The rows of a group lie close to one hidden flat surface of 13 dimensions, which passes through zero. Surfaces can cross.
(in the rows, 128 means zero)
Known rows, each followed by its group:
[ 95 157 147 124 110 148 179 113 128 166 147 122 122 132 137 102 146 150
 108 150 122 142 112  73 105]  (3)
[ 96 198 148 146 152  95 102 135 153 127 169 146 161 145 101 165 117 117
 150 156 142  73  97 115 104]  (2)
[131 169 153 167 105  64 104 135 186  98 161 122 106 140 131 117 127 129
 140  86 149  76  90 124 117]  (3)
[112 133 158 131 137 146 125 118 135 122 112 116 139  96 108 144 109  98
 159 106 106 164 168 153 115]  (0)
[126 174 130 134 150 196 138  91 147 171 122 149  99 152 158  88 168 111
 125 123 195 171 132  89 128]  (3)
[142 117 125 176 142 145 130  82  82 151  90 109 118 108 191  84 116 125
  88 184  78 141  97 105 103]  (2)
[180 133 113 191 142 131 144 116  93 173  95 167 130 160 122 121 114 111
 114 146  89 118 133  75 124]  (0)
[126 147 135 140 139  94 150 120 104 134 161 135 176 165  80 154 123 137
 138 101  70 140 129 135 102]  (0)
[ 82 114 148 124 129  96  70 172 124  69 131  66 107 124  92 145  78 160
 147 134 167 138 114 109 158]  (2)
[153 137 155 142 105 167 146 115 170 182 123 103  88 163  87 121 157 138
 145 110 147 174 173  93 151]  (1)
[197  57  62 131 121  75 107 148 131 110 108 147  89 109 167 118 138  80
 115 134  89  55  69 159 138]  (1)
[123  74  72 108 136 163 159 164  68 146 149 107 176 127 159 147  91 114
  98 148 123 134 107  89 146]  (1)
[ 91 134 153 108  95 134 153 121 171 143 165  81 153 124 129 142 119 122
 144 125 117 147 143 112 106]  (0)
[103 119 147 119 140 136 134 143 113 127  78 162  80 121 114 107 112 125
 134 147 122 147 147  84 124]  (1)
[164 109  76 131  94  84 195 124 155 147 140  95 155 143 179  94 128 148
 138  92 113 158 120 116 165]  (2)
[139 101 104 121 114 154 108 156 111 163 158  68  97 145  88 154 122 120
  98 163 127 120 108  60 138]  (3)
[ 77 128 160 124 139 106 137 120  90 122 122 149 117 140 145 114 105 134
 112 180  84 124 104  87  57]  (1)
[100 178 108 122 116 131 148 130 132 137 164 134 202  90 138 159 117 118
 113 165 133  80 120 113 120]  (2)
[117 122  98 134 137 160 133 167 105 127 134 109 191 130 142 163  66 125
 136 139 183 139 157  90 174]  (1)
[149 115 112 145 118 162  88 133 135  81  72 118 133  88 166 153  74  92
 103 159 186  84 164 119 138]  (0)
[139 148 131 177 145  96 117 115 181 121 113 149 158 200 111 181  92  67
 191 142 148  80 154  87 101]  (1)
[121 104 132 157 113 106 152 156 165 136 132  92 122 147 101 149  97 119
 177 118 123 112 141  85 156]  (2)
[ 56 144 165  97 132 163 137 139  92 152 206 108 134 148 173  93 142 183
 100 146 159 156  64  98 100]  (3)
[148 176 121 118 112 142 118  60 115 118 149  87 177 151 144 134 154 167
  73 105 162 176 154 157 117]  (1)
[166 132  97 125 112 133 139 109 137 105  93 137 137 179 122 139 128 159
 115 108 204 149 183 115 170]  (3)
[134 172 126 131 149  83 121 115 129  98 111 214 144 189 102 154 126  98
 130 129 137  78 136 119  74]  (2)
[155 162  91 127 107  69 137 167 164 143 156 153 136 172 115 147 129 122
 118 142 162  63 106  70 143]  (0)
[115 151  76  97 152  97 166  95 116 148 106 150 152 132 137 122 130  72
 113 159  73 150 114  79  76]  (2)
[131 130  98 103 102 120 195 122 162 161 158 103 156 141 150 110 152 148
 147  93 135 169 131 114 153]  (2)
[116 122  78  90 121 114 180 138  88 155 121 127 137 144 127 116 119 132
  86 165 100 147 116  45 121]  (0)
[125 142 114  87 111  80 124 177 144 137 193 126 136 152  74 150 152 146
 134  99 130 110  98 132 147]  (0)
[153  44 128 143 116 152 141 115  75  89 167 112 129 169 191 124 117 135
  79  94 126 105  88 142  88]  (3)
[ 94 140 142 121 155 120 108 123 138 135 176 116 130 153 184 101 153 133
 141 135 152 142  59 137 104]  (3)
[157 143 112 137 121 167 184  99 105 150  90 170 148 107 169  92 132 135
 105 106 120 158 165 118 140]  (3)
[ 93 125 132  91 113 140 175 178 105 171 175 134 164 111  95 147 114 132
 130 131  85 122 128 100 115]  (2)
[130 111  87  65 118 202 126 135  66 111 117 136 155  88 148 137 123 139
  58 136 176 148 162 149 156]  (0)
[125 132 130 139 112 123 177 109 117  95 131 179 201 138 169 150 112 144
 125 123 140  79 155 163 103]  (2)
[143 110 137 174 113 103 102 169  94  98 125 145 141 114 153 146  71 138
 104 153 125  60 110 123 133]  (0)
[141 101  70  79 115  86 195 152 110 177 136 135 126 114 118  87 165 157
 124 116  57 164  96 119 173]  (0)
[136 104 155 161 117  90 140 119 116 113 129 172 132 172 173 122 118 153
 123 157 120  65 106 128  84]  (0)
[135 129 131 132 137 110  90 142  91  73 128 129 162 153  81 177  82 123
 110  96 134 129 158 137 116]  (3)
[ 97 136 101  96 128 162 175 110 141 156 128 108 148 110 114 148 134  93
 126 164 109 140 142  81 109]  (2)
[ 98 151 146 158 152 149  85 168  85  94  91 162 107  88 173 102  66 122
  98 161 184 102 115  83 133]  (3)
[140 132 133 121 108 101 151 119 163 169 179 122 151 201 119 148 153 127
 153 121 102 121 120 122 105]  (1)
[124 200 120 150 120 104 133  83 134  98 108 118 114  96  96  97 158 173
 100  93 131 142 121 135 143]  (1)
[154 132  90 130 117  89  71 199 151 162 142  83 106 103  88 157 104 114
 131 182 123  84  91  88 190]  (3)
[171 130 105 186 114 132 138  96 112 101  99  79 165 144 177 126  75 147
 105 109 170 162 160  97 163]  (2)
[186 118  69 115  97  79 150  97 120 114 109 105 149 164 135 127 126 146
  93 109 116 164 146 120 144]  (1)
[134 140 172  92  73  83 107 163 149 111 131 119 120 123 116 115 124 209
 133  88 160 167 179 184 168]  (1)
[157 116  85 125 127  87 114 103 186  94 118  77  92 170  98 124 164 125
 157  85 158 150 127 137 165]  (0)
[119 122 185 130 147 212  72 147 120 109 119 150  80 122  77 158 123 105
 131 111 182 117 169 144 114]  (1)
[136  87 121 118 123 101 124 125  84  98 135 124 153 104 135 139 108 124
 105 125  59 106 113 178 100]  (2)
[125 120 146 146 123 156 101 127 106 117 195  54 145 136 128 148 113 129
 103  82 133 143 106 144 114]  (3)
[130 179 136 113 154 173  79 135 106 152 182 141 109 164  77 139 170 139
 100 106 186 145 110 127 140]  (0)
[139 112 117 129 126 116 148 125 155 154 161 153 135 127 203 104 177 130
 150 150 121  67  64 175 131]  (3)
[129 158 138  85 144 129  67 189 111 162 187 191 125 137  89 166 135  80
 104 140 128  74  92 132  93]  (1)

New rows, each followed by its group:
[143 115 105 107 132  90 170 115 149 123  56 192 105 149 111 121 142 123
 154 147 111 117 167 120 129]  (3)
[177 127  87 124  65 129 201 148 154 139 161 153 180 161 161 141 141 169
 111  95 195  84 155 124 180]  (2)
[131 150 129 169  81 122 148 132 188 155 156  75 119  95 161 114 141 143
 123 171 141  66  82  91 156]  (3)
[ 93 144 142 154 165 130 116 117 113  81  73 173  93 115  97 130 110 100
 136 140 129 108 134  96 101]  (1)
[154 161  86 178 148 158  86 129 146 104 127 119 121  56 142 130 144  98
 120 125 170  60  83 150 176]  (1)
[ 64 113 137 168 134 138 194 115 156 108 144 110 166 153 163 139 117 169
 194 143 176 108 120  92 145]  (1)
[142 146  78 132 123 130 112 157 123 162 160  70 106 132 119 124 113 115
  83 164 154 126  82  27 157]  (0)
[172 175 105 193 138 140  91  85 144 122 153  85 190 110 159 145 134 124
 122 119 157 103 110 181 155]  (0)
[109 100 182 143 105 130 117 133 119  87 146 124  78 119  94 123 145 175
 116 115 117  85 112 158 109]  (1)
[134 118 131  81 117 132 114 154 150 132 137 175 109 150  90 167 132  67
 123 125 129  90 157 117  81]  (0)
[147 153 107 120 133 138  85 127 104 132 159  74 155 120  85 160 121 108
  99 110 115 156 128 136 139]  (2)
[ 79 201 118 101 140 136 184 129 106 210 176 158 205 109 166 107 154 164
 118 185 111 141  89 105 122]  (3)
[107 181 119 122 106 143 182 135 167 137 163 136 206 112 147 153 123 141
 153 104 184 107 157 128 154]  (2)
[130 131 119 108 138 128  91 142  95  96 130 124 162  82 107 158  98  99
 118 103 101 135 146 181 122]  (2)
[110 129 105 129 146  98 110 109 140 172 186  46 166 131 151 133 139 110
 153 171  63 148  50 135 120]  (3)
[173 100 138 116  98  66 123 140 129 135 110 143  71 167  82 123 134 125
 111 120  54 121 136 115  93]  (1)
[130  60 154 140 128 104 145 157 102 142 101 143  52 126 148  65 140 168
 135 137  74 140  84 124 145]  (0)
[ 70 111 128 124 174 173 152 141 102 142 180 153 168 141  97 173 129  77
 168 130 101 100  99 119  90]  (1)
[118 123 121 124  90 110 164 163 113 132 141 159  97 143 180  78 127 189
  81 145 169  95  88  64 141]  (3)
[126 144  91 137 122  56 167 103 131 110 158 121 184 161 133 143 129 139
 136 121  94 108 100 134 115]  (1)
[144 169 143 142 151 142 139  97 125 122  94 201 137 132 162  91 140 108
 127  68 149 160 152 149 110]  (3)
[192 117 113 193 135 153 119  67 132  88  81  88 165 134 124 156  92  84
 144  69 119 160 197 164 133]  (2)
[ 84 134 158  48 128 151 179 140 126 146 150 199 121 137 135  99 188 163
 143 104 144 153 135 159 110]  (2)
[162 159 114 180 124  46 119 132 141 138 180 128 154 203  91 156 122 130
 135 122  99  73  86  97 114]  (0)
[ 62 158 208 120 123 174 131 153 108 165 191 123 161 102 133 145 105 136
 124 142 109 136 131 123  79]  (0)
[151  94 126 112 107 133 121 208 104 148 150 186  85  99 128 117 130 117
  98 120 121  52  87 129 137]  (3)
[181 175 104 114 120  99  77 159 162 159 116 168 129 183 149 137 114  97
 117 163 202 109 148  83 136]  (1)
[182 156 153 233 126 125 114 108 128 147 145 113 147 193 135 132 104 153
 136 106 151 127 135  99 146]  (2)
[ 66 132 124 117 150 100 103 141 148 132 132  60 103 102  95 130 107 100
 154 174  93 142  86  80 121]  (2)
[110 101  99  92 162  70 147 141  81 146 136 172 156 144 138 123 124 110
 137 163  47 126  81 134  91]  (3)
[129 130 108 192 164 143 120 133 147 127 133 129 141 107 132 155 115  60
 159 151 123  46  89 107 129]  (1)
[150 168 114 127 108  41 108 156 108 110  73 155  96  98 100  92  93 148
  90 133  89 138 135  91 133]  (1)
[ 68 164 156 173 155  69 129 133 118  56 125 141 186  99  97 160  68 135
 168 125 108  97 131 137 114]  (1)
[113 150  93 116 158  97 118 101 108  73 102 151 167 103 163 117 131 147
 123 132 149 126 109 177 146]  (0)
[ 96 134 110  76 105  91 211 142 146 160 130 146 137 155 102 113 145 163
 147 121 111 167 145  82 141]  (0)
[114 162 140 133 141 108 133 133  80 122 158 181 163 166 126 128 141 189
 109 132 154 108  96 136 126]  (0)
[131 131 153 160 122 148 128  80  93  92 141 129 202 160 155 170  94 146
  97 134 147 109 161 154  88]  (0)
[156 146 145 126  95 161 109 128 205 146 172 120 146 116 139 158 163 103
 148 105 172  80 153 193 137]  (0)
[ 96 136 122 115 155 166 137 117  90 143  92 117 129  69 155 100 103 103
 113 149 105 183 135 103 117]  (2)
[117 100  79  60 146 104 120 155  69  65 130 182 141 149 132 139 132 138
  83 118 170 111 111 154 118]  (1)
[ 55 120 189 149 115 130 161  81 130  88 131 102 132 139 163 105 124 206
 135 157 141 134 118 125  92]  (1)
[125  77 151 130 125 152 140 112 116 146 111 113  84 152 147 113 135 122
 109 162  90 131 116  94  85]  (1)
[ 63 133 170 102 117 159 150 133 145 128  98 145 108  92  91 139 137 158
 149 187 139 116 163 118 121]  (3)
[ 66 180 139  96 135 125 130 149 103 114 160 135 206  89 115 160  85 122
 123 142 119 127 139 129 104]  (0)
[ 86 204 150 136 170 124  69 158 146 138 154 153 143  93 138 130 120 100
 160 147 159 104  88 140 128]  (3)
[ 88 181 165 167 126 134 117 147 118 155 180  85 167  97 144 131  90 146
 121 153 132 128  95  90 135]  (0)
[104  94 110 120 108 159 175 155 138 144 110  94 145  74 106 161  89  86
 147 150  95 119 162  79 139]  (2)
[100 112 118 104 118 170 123  82  93 111 160  35 164 121 101 172 124 153
  84 155 122 158 137 134 113]  (2)
